The same things were measured in two ways. Each way mixes the same 11 hidden numbers, adds some noise and spreads widely along 5 directions of its own, which tell nothing about the thing.
In the rows, zero is written as 128.
Some things both ways: the first way, then the second way.
[ 82 126  95  56 159 137 119 174 132 158 117 105 161 127 112 101 130  88]
[102  89 122 100 117  66  97  94 110 188 205 101 131 131 167 154 156]

[152 154 119  73 150  90  91 153 129 118 187 103  96 164 100 131 181  85]
[139 153 141 104 169 160  77 148 178 104 151 127  95 102 103 140 205]

[151 102 114 145 146 114  99 126 147  86 115 122  82 156 156 110 148 134]
[136  93 143 114 111  68 138 114 133 144 140 152 140 126 123 158 118]

[ 97 108 113  65  87 136 164 129  96 152 122 150 168 152 110 104 150  98]
[146 116 101 177 116 132 139 103 140 111  91 165 181 111  96 150 146]

[141 147 101  64 158  90 118 150 132 128 169 116 103 132  73 122 146  85]
[136 110 130  99 140 167  78 134 175 174 137 166 107 101 120 144 167]

[ 73 127 128 104 183  98  85 162 147 142 159  80 128 180 117 153 179  73]
[148 137 148 134 161 158 120 132 114 144 110 141 171  82 184 131 148]

[160  89 115 132 119 106 137 114 158  92 175  70  77 168 108 123 181 139]
[144 105 121 159  83 128  55 112  61 143 142 148 143 114 191 126 118]

[189  93  97 222 133 128 119 118 139 142 129 131 105 115 113  74 161 109]
[ 93 108 143 129  87  73  97 102 115  89 166 131 123 135  88 119 153]

[135  78 109 188  92 177 130 134 130 135 130 113 125 147  92  60 162 123]
[122 158  65 139 163 127 113 148 127  75 136 106 152  78 108 113 204]

[129 127 158 195 137 104 125 161 164 113 132  87 122 151 187 142 127 115]
[153 138 130 135 130  91 124 125 129 141 162 106 143 133 200 146 143]

[126 166 159 161 145 118  95 145 140 179 131 195 144 138 177 121 133 157]
[124 157 173 186 121 144 119 122  91  33  81 115 125 108 136  90 100]

[152 180 142 173 121 124 110 177 130 167 179 154 186 135 139 106 137  88]
[112 132 157 128 114  56 129 104 164 105 171  72 125 147 118 162 193]

[140  97 115  92 122 135 109 129 121 133 172  89 133 169 127 104 186 121]
[102 141 119 123 122  84 102 114 103  61 169  89 112 140 102 102 165]

[104 115 103 107 133 149 139 104 166 106 130 137 120 164 101 123 130 184]
[126 140 142 120 108  78 175 159 104 104  86 160 157 111 138 116 106]

[128 148 129  77 135 131 172 168 153  54  67 147 118 118 158  88  95 179]
[140  79  89 133 110 137 144 120 178 176 130 137 120 121 109 147 116]

[173 134 118 106 124 166 144 164 128  77 164  93  95 136  48  73 145 123]
[182 164  86 115 142 195 174 192 178 115  69 151 124 131 123  94 131]

[ 95 140 166  47 191  91 114 178 154 178 116 166 136 147 165 160 126 138]
[121 135 167  67 141 127  97 122 178 112 165  82 119 178  81 106 172]

[118 148 182 142 186  91 122 132 129 145 125 134 109 130 169 176 114 142]
[141 143 160 117 146 168  90 150 115 129 119 153 107 121 171 116  97]

[164 136 122 136 134 172 133 168 114 128 136 140 125 135  53  69 169 132]
[145 129 126 138 116 167 110 122 130 137 111 102 169 151 139 120 139]

[115 203 159 131 123 108  65 127 113 141 172 147 146 174 197 169  98 161]
[129 104 157 123 184 105 154 103 170 180 141 125 125  95 166 187 120]

[128 172 142 128  85 141 132 142 159 200 195 170 142 133 116 119 106 171]
[119 109 101 127 120 115 107 156 162 139 150 123 109  84 126 150 173]

[127 137 117 116 115 152 109 107 105 198 160 193 164 147  99 113 121 145]
[101  98 132 127 107 119 140  96 120 143 102 153 143 126 101 122 109]

[140 116 132  75 113 135 146 127 117 147 182  97 132 150  94 114 177 131]
[145 120 117 162  78 140 104 128  89 108 113 140 142 145 145 109  96]

[191 154 119 223 131 135 136 152 136 163 131 164 103 109  76  97 137  94]
[139 132 160 140  81 109  75 123 121 143 144 151 135 145 176 163 151]

[166 113 111 138  87 140 108 111 142 113 162 140 105 185 132 112 144 166]
[120  98 118 126  99  82 143  84 128 154 139 132 147 154 125 134 125]

[ 79 118 151  81 101 111 189 146 138 160 108 139 132 139 135 151 115 123]
[133 131  66 150 118 195  94 116 141 124 137 169 111 111 108  93 160]

[161  90  92 134  89  96 154  99 152 106 196  97 116 179  81 133 166 100]
[145 141 120 141 117 108  83 123 125 134 120 163 167 105 151 148 188]

Other things, the second way, with their names:
k_287: [110  81 149 121  82  64  59  75  85 158 191 145 161 159 134 162 143]
k_137: [153 152 169  98 109  35 164 128  91  84 112 145 166 191 138 119  91]
k_411: [125 175 100 137 160 165 133 143 134 119 108 122 162  98 156 114 187]
k_569: [156 123 165 131 114 104 168 119 154 103 133 136 181 147 132 116 127]
k_493: [128 121 142 138 105  82 120 124  84  93 144  86 135 152 156 108  90]
k_294: [120 111 126 117 137 142 121 131 160 191 115 172 115  93 147 156 130]
k_787: [123 121 129  96 146 116  90 131 152 158 162 152 109 107 130 163 174]
k_603: [ 99 103  71 129 124 136 137 111 142 129 139 109 112 122  88  98 129]
k_463: [130 176 142 153 126 180  79 135  84  90 105 135 133 129 177  95 136]
k_446: [133 118 115 127 130 150  95 116 139 161 134 160 143 122 137 148 149]
k_797: [105  73 118 148 112 146  96 106  93 171 138 139 101  70 147 137 107]
k_348: [167 161 170 116 133 104 163 126 153  84 117 126 148 185 139 112 109]
k_235: [132 149 146 151 114 154 119 119  73 107 102 147 166 138 179 103  95]
k_640: [119 115 156 133 136  85  65 120  53 132 123 132 118  73 182 155 117]
k_571: [116 137 111 127 157 187 163 150 191 122 115 114 132  99  98 109 158]
k_164: [156 175 136  99 182 162 137 199 202  94  85 145 139  88 100 132 189]
k_532: [146 171 151 108 171 125 113 183 146  85 109 102 131 119 149 131 140]
k_839: [160 122 104 150 107 117 113 153  94 153 103  97 150 106 187 156 123]
k_364: [104 128 116 129 142 146 108 143 144  99 139 129  95  79 103 113 160]
k_709: [ 97 122 106 105 125 132 154  97 135 120 130 151 111 143  76  78 125]
k_745: [ 95 125 117 150  90  93  55 116  72 130 172  80 135 130 184 129 151]
k_39: [185 156 140 143 176 212 107 176 219 131  92 143 149  86 155 144 165]
k_690: [158 116  77 123 131 185  91 144 149 153 134 128 126 124 118 124 154]
k_195: [145 135 142 128 154 146 121 127 153 151 116 151 128 110 164 138 122]
k_330: [ 94  77 108 136  91 123 154  90 145 159 167 145 120 136 113 111 105]
k_809: [111 152 102 133 120 168  99 103 120  82 152 151  87 134 110  57 155]
k_10: [141 124 140 118 131 100 104 119 129 155 148 118 160 132 164 166 152]
k_491: [ 99 102  95 102 158 142  68 126 118 118 176 153  62  77  90 106 151]
k_759: [129 120 127 143 132 169 145 141 176 134 116 147 153  94 128 116 138]
k_124: [115 120  70 139 144 203  99 151 133 192 107 151 133  82 166 136 127]
k_645: [123 173 141 128 161 120  74 149 127  41 137 109 103 105 117 104 175]
k_378: [174 128 141 135 113 126 190 146 139 151  98 128 170 150 191 123  76]
k_282: [111 144 109 143 144 120  79 159 123 104 133  82 148  95 137 141 178]
k_682: [158 107 133 149 103 145  90 115 114 169 123 131 170 136 178 147 127]
k_717: [100 122 158 137 128 138 145 113  96 141  88 162 181  97 155 116 107]
k_557: [181 128 119  87 183 112  97 173 146 129 126 135 126  74 132 157 170]

Some of these things the first way, each followed by its name:
[104 134 140  96 165 103 123 117 139  86 122 163 137 156 155 137 115 166] | k_640
[ 65 116 115  81 162 119 129 172 153 150 119 105 181 165 142 136 150  77] | k_411
[152 108  87 131 135 130 151 153 153  72  82 109  75 125  94  78 141 123] | k_809
[159 146 116 224 110 141 135 120 175 114 133 123  70 136 110 112 130 196] | k_759
[145 113 148 144 115 114 162 110 191 103 149 115 136 174 194 155 144 223] | k_745
[ 86 125 118  21 134 113 129 142 153 119 117 127 120 183 154 149 146 150] | k_10
[114 162 158 101  98 145 143 133 152 122 199  97 127 174 112 158 122 192] | k_378
[120 169 132 112 102 157 160 131 134 141 153 175 114 141  44 116 104 176] | k_164
[112  86 118  87 130 173 170 118 112  93  50 170 115 138 104  96 101 167] | k_137
[136 130 104 102 155 120 134 140 124  89 108 120 100 136 103 113 137 110] | k_787
[173 104 110 116 146 148 119 139 119  68 158  59 123 130 105  64 172 141] | k_493
[107 160 156 132 158  83 141 133 144 147 127 168 165 126 178 172  73 127] | k_294
[156 133 142 121 112 124  94 132 129 134 157 126  91 179 154 139 139 154] | k_348
[169 125 131 192 127 140 128 155 126 148 158 123 115 124  70  92 155 103] | k_682
[ 77 143 160 107 193  84 120 171 176 122 109  99 154 154 221 171 146 125] | k_571
[150 120 121 159 133 135 134 145 147 121  63 179  98 109 152  78 100 166] | k_645
[185 102 109 173 128 153 111 136 130  85 136 102 122 127 133  57 147 140] | k_603
[ 97 115 155 215 145 116 145 159 161 153  93 111 105 133 140 138 135 117] | k_569
